The same things were measured in two ways. Each way mixes the same 4 hidden numbers, adds some noise and spreads widely along 2 directions of its own, which tell nothing about the thing.
Some things both ways: the first way, then the second way.
[-18,   6,  12,  -4,   3, -22,  -4, -22]
[ -5, -11,  -2,  -2, -13,  -9,  -4,  -7, -12, -12, -45,  13,  12, -11]

[-15,   5,  -3,  -5,   1,   5,  13, -12]
[  7, -12, -12,   2,  -5,  -6,  -7,   0,   6,   2,  -7,  19,   0,  -3]

[  3,  16,  22,   7,  12,  14, -21, -10]
[ -3,  11,   4,  -1,  -5,  16,  -8,   5, -11,  -4,   8, -14,  -2,   4]

[ 33,  -3,   9,   5,   1,  -1, -32,  12]
[  9,   1, -10,  -2,   2,   3,  13,  -1, -20,  -4,   6, -26,  -1,   5]

[  7, -16,   2,  -1,  -5, -15, -56, -19]
[-18, -21,  -3,  -8, -26, -13,   5, -12, -24,  -5, -30, -32,  -1, -16]

[ 28, -29, -18,  -4,   0, -18,   4,  25]
[  3,   1,  22,  -9, -19, -22,   2, -27,  -7, -11,   3, -12,   7, -13]

[-13,  -9, -15, -12,  -9, -19,  31,   7]
[ -3,  -2,  19,  -3, -15, -19, -13, -21,   2,  -5, -25,  18,  10, -16]

[  9,   4,   9,  -3,  11, -15, -19,  -7]
[ -4,  12,  17,  -2,   5,  -4,   5, -16, -17,  -1, -22, -13,   0,  -4]

[ 12, -15,  -4,   8,  17, -13,  -8,  12]
[ 7, 10,  8,  3,  9, -2,  6, -9, -7,  0, -7, -5,  2,  1]

[  6,   5,   4,   2,   8, -16,  34,   4]
[ 13,  17,  17,   4,   4,  -6,  -2, -17,   4, -12, -16,  21,  12,  -1]

[ -1,   6, -10, -16, -15,   6,  23,  -7]
[ 11, -17, -16,  -4, -14,  -5, -11,   0,   5,  -7,   7,  18,  -1,  -2]

[ -5,   6,  19,   3,  18, -20,   3,  -1]
[ 11,  12,   2,   1,   6,   6,   1,  -3,  -9, -18, -34,  15,  10,   4]

Other things, the second way, with their names:
z_505: [  5, -27, -18,   1, -10,  -3, -17,   8,  12,  12,  12,  21,  -6,  -5]
z_692: [ 11,  16,   2,   3,   7,  17,  -8,   2,  -3, -10,  15,   4,   0,   8]
z_507: [ 10,  18,  -4,   8,  24,  13,   6,   1, -10, -12, -38,  10,   9,  10]
z_111: [ 12,   4, -15,   0,   1,  16,   5,   9, -18, -18,  -8, -14,  -1,   8]
z_66: [-11, -27, -26,   3,   4,  -1,  -4,  13,  -2,  17, -33,   9,  -7,  -3]
z_560: [-10,   5,   7,   3,  11,  -1,  -1,  -9, -11,   6, -50,   5,   7,  -3]
z_22: [-14,   2,   8,   3,  -4,   2, -17,   0,  -6,  -2, -40,  12,   9, -10]
z_861: [  6,  11,   4,   0,  -4,   6,  -3,  -4,  -8, -18, -14,   4,   6,  -2]
z_274: [ 11,   5,   5,   0,  -3,  -5,   0,  -9,  -2, -19, -28,  16,  12,  -4]
z_710: [-15,  -8,  -5,   6,   6,  -5, -10,   1,  -2,  12, -65,  21,   7,  -9]
z_742: [  1,  18,  13,   5,  13,   8,  -2, -10,  -5,   7,  -7,   2,   2,   4]
z_180: [ 11,  -5,   3,  -3, -18, -13, -10, -13,   8,  -8,  32,   7,  -1,  -7]
z_64: [ -1, -23, -14,   4, -11,  -3, -32,  10,  24,  15,  -2,  45,   1, -10]
z_440: [ -1,  -5,  18,  -5, -15, -22,  -1, -28,  -3,   2,   6, -11,   2, -11]
z_15: [ 15,   2, -12,   0,   3,   3,   6,   1,  -8, -12,   9, -11,  -4,   7]
z_100: [  9,  12,  13,   0,   2,  -8,   7, -17,  -8, -13, -18,   0,   9,  -3]
z_880: [ 11,  29,  31,   4,  10,  -4,   6, -23,  -3,  -9,  -1,   2,   7,   0]
z_278: [ -1,  -9,   1,  -3,  -2, -15,   3, -13,  -2,   6,  -8,  -5,   0,  -7]
z_218: [ 11,  11,  15,   2,   1,  -4,  -3, -11,   4,  -4,   5,   7,   4,  -1]
z_444: [  1,   0,   4,   5,   3,  -1, -13,  -3,  11,  15,   7,  19,  -1,  -1]
z_286: [ -2, -10,  13,   0, -10, -22,  -7, -17,   8,   9,  -4,   7,   4, -16]
z_171: [  1, -20, -15,  -2,  -7,   0,  -4,   6,  -3,  13,  34, -18, -17,   0]
z_484: [  3,  17,   1,   1,  17,  13,   6,   2, -11,   7,  11, -18,  -7,  11]
z_319: [  3,   7,  19,   0,  -6,  -5,  -6, -16,   3,  -1,  21,   2,   0,  -4]
z_454: [ -7,  12,  19,  -1,  -8,   0,  -4, -17, -16, -13, -30,  -4,   9,  -8]
z_348: [ -6,   3,  12,  -3, -12,  -1,  -9,  -9,  -9,   0,  -6, -10,   0,  -6]
z_441: [ -8,  -6,   9,  -6, -13, -13,  -4, -13, -11,  -2, -20, -11,   0, -12]
z_876: [ 19,  13,  -8,   6,  12,  13,   8,   5,  -4, -14,  -9,  10,   6,  11]
z_33: [ -3, -11,  -3, -11, -18,  -4,  10,  -8, -27,  -9, -11, -33,  -4,  -6]
z_79: [  8,  -2,   3,   0,  -5,  -4,  -5,  -4,   0,  -7, -13,  14,   3,  -3]
z_832: [ 12, -17, -16,  -5, -14,  -7,   1,  -1,  -3,  -7,  22,  -7,  -6,  -3]
z_997: [  5, -34, -41,  -4, -16,   6, -11,  23,   3,  11,  45, -12, -21,   0]
z_911: [ 13,  -4,  -3,   0,  -5, -16,   9, -14,  -5, -16, -40,  15,  13,  -7]
z_234: [16, 10, -1,  5, 13,  2, 14, -6, -7, -3,  3, -3,  4,  7]
z_624: [20,  7, -9,  8, 16,  5,  4,  3,  4, -4,  0, 19,  4, 11]

Some of these things the first way, each followed by its name:
[  7,  -4,  -6, -10,   1, -26,  15,   0] -> z_911
[ -1, -10,  -6,  -8, -10, -10,  -9,   0] -> z_441
[ -2,   9,  11,  -4,   1,   3, -20, -13] -> z_348
[-54,  11, -16, -20, -26,  12,  49, -22] -> z_64
[29,  3,  4,  4, 22, -4, 14,  6] -> z_880
[ 4, -5,  7, 12, 20, -4, 15, 11] -> z_624
[20, -2, -6, -7,  1,  7, 15,  7] -> z_319
[-40,  -8,  18,  12,  15,  -8, -14, -18] -> z_22
[  4,   6,  19,   6,  18, -12,   1,  -1] -> z_861
[-30,  -6,  19,  18,  17, -21, -25,  -6] -> z_560
[-52,  11,  11,  -6,  -5, -16,   5, -36] -> z_710
[ -6,   7,  26,   2,  17, -22,   3,  -1] -> z_507
[  6,  -3,  27,  20,  29,   0, -44,   2] -> z_111
[ -4, -22, -26,  -3, -16,  -5,  23,   8] -> z_286
[-42,  -3,  -1,  -5, -23, -10, -10,  -9] -> z_66
[ 28,  -2,  -3,  -7,  -1, -12,  12,  18] -> z_234
[ 19,  -7,  -7, -13, -12, -13, -26,   8] -> z_33
